There are 5 ways to turn a row about zero (a turn may also mirror it). The second row of each pair is the first, turned, with some noise. The first 45 pairs use one turn. New pairs use 3 turns, one after the other, and a turn may come again.
In the rows, 128 means zero.
Some pairs, each with its turns in order after it:
[ 85 119 113 113 172 127 145  82]
[137  77 105 159 159 146 120  96]
j_989

[128 134 103  54 111 113 125 105]
[ 98 116 133 151  64 131 163 136]
j_331

[122 106 131 132  98 142 130 132]
[126 137 115 137 143 142 100 138]
j_154

[124 134 118  80  56  82 126  53]
[204 147 130 205 158  86 109 143]
j_989

[129 206 121 116 148 169  59 129]
[146  90 157 107  91  86 208 101]
j_989

[116 148 126 133 163 150 128  80]
[114 113 169 132 138 141  89 100]
j_489

[183  50 124 132 179 129 114 156]
[ 68 100 163  84 132 125  56 140]
j_989

[129 171  95 177 181 120 134 120]
[114 100 148 117 198 100 102  98]
j_489

[ 50 130 114  82 132 119 177 121]
[171 120 148 185  92  75  92 120]
j_154

[128 195 122 130 159 137 111 111]
[162 103 157 121 131 132 188 114]
j_154

[158  93 106 119 124 121 150 152]
[112 168  87 122 108 116 119 137]
j_154

[105 112 172 140 111 107 134 115]
[123 157  92 148 121 115 106 105]
j_989

[ 98 138 113  50 112 145 137 124]
[162 120 113 194  88 133 123 104]
j_154

[118 119 144  82  66 118 126 125]
[ 83 131  83 110 129 160 150 111]
j_343

[ 99 120 134 131 170 151 132 129]
[122 134 166 118 153 112 125 156]
j_331

[132 147 116 185 124 133 103  82]
[ 69  89 149 106 140 131 123 115]
j_489

[ 81 135 147 149 139 123 174 127]
[136  85 136 173 102 146 136 130]
j_343

[138 143 128  85  80 205 138 140]
[136 151 110 117 125 169 213 156]
j_331

[154 142 119 111 161 149 132 115]
[147 138 155 118 151 151 123 101]
j_489

[157  60 114 141 134 131 125 138]
[132 190 112 144 119 108 103 133]
j_331

[140 153 129 130 149 152 206  99]
[180 140 142 126  95 115 146 193]
j_154

[133 132 168 101 177 118  62 114]
[101  96 150 128 119  67 126  67]
j_989

[129 162 182 133 128  86 120 109]
[ 85 162 166 147 138 118 125 168]
j_489

[139 108  92 154  82 126 124 133]
[132 145 110 115 125 149  85  92]
j_343

[137 100 173 125  58 124 180  99]
[ 85 145  78 149  79 184 115 150]
j_343

[ 86 135 160 134  98 128 128 108]
[127 102  80 146 106 137 145 129]
j_343

[120 122 147 118 138 156 141  78]
[113 125 151 149 109 168  98 109]
j_489

[129 116  80 134  76 135 141 154]
[111 168 103  99 109 155 148  91]
j_331

[148  90 108 134  54 194 150 132]
[157 179  79 153 156 177  89 158]
j_154

[113 127 157 156 177 172 121 157]
[147  83 161 111  98  86 124 155]
j_343

[ 65 114 142 129 129 126 107  86]
[154 109 170 100 105  77 137 131]
j_331

[140 100 116  76  50 121 206  56]
[ 82 206  90 169  81 212 154 115]
j_343

[146 114 150 139  61 102 129 190]
[123 134  80 132 116 111 192 180]
j_489

[127 138 123 141 130 162 143 113]
[126  99 139 145 135 146 126 110]
j_489

[171 126 128 119 126 143 118 123]
[141 141 110 162 130 140 140 132]
j_331

[139  50 102 170 123 121  50 115]
[119  85 145 137  54 104  50 152]
j_989

[131 206 109 149 123 103 128 130]
[115 122 123 185 171  88 110 107]
j_343

[115 128  76 124 155 120 168  97]
[164 170 151 120  92  98 127 123]
j_154

[139 113 131 124 128 115 153 166]
[103 140  97 116 129 139 105 143]
j_331

[133 149 145  85 117 118 122 131]
[151 151 152 125 121 138 134 162]
j_489

[128 157 152 168 146 141 127  80]
[148 111 181 103 143 152 143 156]
j_154

[ 99 124  89 162 133 115 102 120]
[179 121 118 134 144 121 116  93]
j_343

[100 183 134 124 133  76  77  92]
[124 116 134 205 108  84 170 100]
j_989

[155 156 109 136 131  57 183 121]
[ 96 151 125 181 177 137 149 176]
j_989

[146 116 112  98 160 104 124 123]
[ 98 132 136 166 108 116 109 138]
j_331

New pairs, each followed by its turns in order:
[206 114  97 133  85 124 134 118]
[ 95 132 155 147 139 144  59 174]
j_154 j_343 j_489

[ 54 115 135 128 191 152 101 189]
[147 209  86 154 188 119  93 109]
j_154 j_343 j_331

[132 128 206 123 192 134 122  56]
[ 88  53 180 177  94 136 163 158]
j_331 j_331 j_989

[147 130 115 125  91 111 138  50]
[ 72  86 148 100  84 135 155 111]
j_154 j_343 j_331

[ 50 129 162 126 158 115 105 103]
[151  64 184  99 131 112 154 148]
j_343 j_331 j_489

[137 111 117  77  50 172 131 118]
[164 182 121 113 173 112 196 111]
j_489 j_154 j_154

[ 82 136 115 153 167 136 123 164]
[129 104 168  95 124 157 165 107]
j_343 j_489 j_331

[137 109 124 110  51 124 206 130]
[ 69 154 109 141 147 159  45 142]
j_343 j_489 j_154

[126 128  90 141 170 106 101 136]
[150 119 114 128 122  83 119 174]
j_331 j_154 j_331

[126  81 149 132 119 115 122  87]
[146 121  78  97 108 129 120 134]
j_154 j_489 j_331

[133 142 135  71 114 155 108 123]
[107  88 136 130 108 159 124 165]
j_331 j_489 j_989

[142 165 128  98 154 115 155 139]
[128 121 141  81 158 130 152 145]
j_343 j_331 j_343

[115 121 121 140 118  82 131 131]
[159 118 120 138 136 113  99 115]
j_154 j_989 j_331

[107 133 122 124 150 120  50 137]
[128 118  59  88  98 131 136 138]
j_489 j_331 j_489

[135 107  78 142 169 183 157 122]
[ 94 125 118 103 134  73  70 112]
j_331 j_343 j_154

[109  96 136 204 126 125  50 127]
[149 129 154 155 213  78 154  91]
j_331 j_343 j_489

[104 116  59 131  68 124 147 128]
[ 69 159 176 123 162 164 123 143]
j_989 j_154 j_331

[149 113 143 104 115 163 137 114]
[ 97 137 113 146 137 111 113  96]
j_989 j_989 j_989

[167 164 126 100 106 109 126 142]
[122 103 151 109 101 149  97 108]
j_989 j_331 j_989

[109 206 132 134  62  71 125 151]
[ 98 113 126 227 121 185 124 136]
j_489 j_154 j_989

[148 146 153  50  92 135 118  73]
[171 155 160 138 208 100 159 131]
j_489 j_989 j_989

[ 98 130 121 146 118 135 129 120]
[145 116 119 119 140 120 155 139]
j_989 j_331 j_989

[156 139 162  79 162  99 118 134]
[ 91 155 128 137 114 192 133 119]
j_331 j_343 j_154

[127  81  54 139 147  83  83 131]
[ 76 195 141 151 151 140 186 105]
j_343 j_343 j_989

[132 119 128  66 101 137 154 121]
[144 140  89 162 159 129  95 111]
j_343 j_154 j_331

[146 149 155 135 146 109  90 135]
[122  91  82 144 136 117 128 117]
j_154 j_331 j_154

[166 107 124 206 108 115  98 134]
[171  92  76 188 146 125 131 127]
j_154 j_489 j_331

[127 206 140 135 128 130  97 164]
[106 178 148 122  95  91 167  93]
j_331 j_331 j_989

[128 119 200 143 121 118 102 131]
[120 159 137  81 124 148 180 126]
j_489 j_331 j_343

[137 110 131 134 206 112 126 206]
[132 117  35 140 133 189 122 136]
j_989 j_343 j_489

[ 84 121 177  95 155 120 109 150]
[165 110  88 148 145 153 128  77]
j_154 j_489 j_343

[124  50 111 144 149 140 111  66]
[148 178 137 140  65  79  85 112]
j_989 j_989 j_989

[117 144 164 129  52 175  89  81]
[103 103 148 109  79  98  43 164]
j_343 j_989 j_343

[105 132 103 196  50 127 158  55]
[ 98 181 145 109  71  73 142 216]
j_343 j_489 j_331

[206 120 159  60 135 114  50 136]
[151  78 179  48 133 113 109 202]
j_154 j_989 j_989

[162 136 100 128  73 119 136 147]
[114 115 162 114 114 161 126 180]
j_343 j_154 j_154

[116 124  78 106  90 137 206 136]
[ 91 133 145  87 158 198  92 146]
j_989 j_154 j_331

[137 121 127 137  50 110 101 144]
[162 113 121 171  79 113 164 154]
j_154 j_489 j_331

[110 108 130 123 189 128 146 135]
[132 123 139 180  98 110  99 115]
j_343 j_489 j_343

[115 134 116  67  94 195 183 106]
[ 70  52 123 161 162 100 149 158]
j_989 j_343 j_343

[133 135 123 155 127 128 139  90]
[129 108 146 120 167 132 132 121]
j_343 j_154 j_989

[128  53 157 158 123 106 127  88]
[113 152 142 102  56 142 174 104]
j_989 j_343 j_154

[122 133 131 183 139  96 148  99]
[129  80 174 107 104 133 137 130]
j_154 j_989 j_154

[145 136  50 138 161 185 150 131]
[135 112  92  97  98 124 190 188]
j_989 j_343 j_331

[128 177 147  82  50 124 135  93]
[129  65 155 181  91 179 110 156]
j_343 j_331 j_154

[139 153  80  65 137 113 117 167]
[116  54 146 149 148 108 175 140]
j_489 j_343 j_343

[142 130 130 148 180  78 121  86]
[ 86 105 149 169 140  90 116 169]
j_331 j_331 j_989

[ 61 172 153 132 122 172 105 147]
[ 95 102 141 103  47 113 150 134]
j_343 j_989 j_989

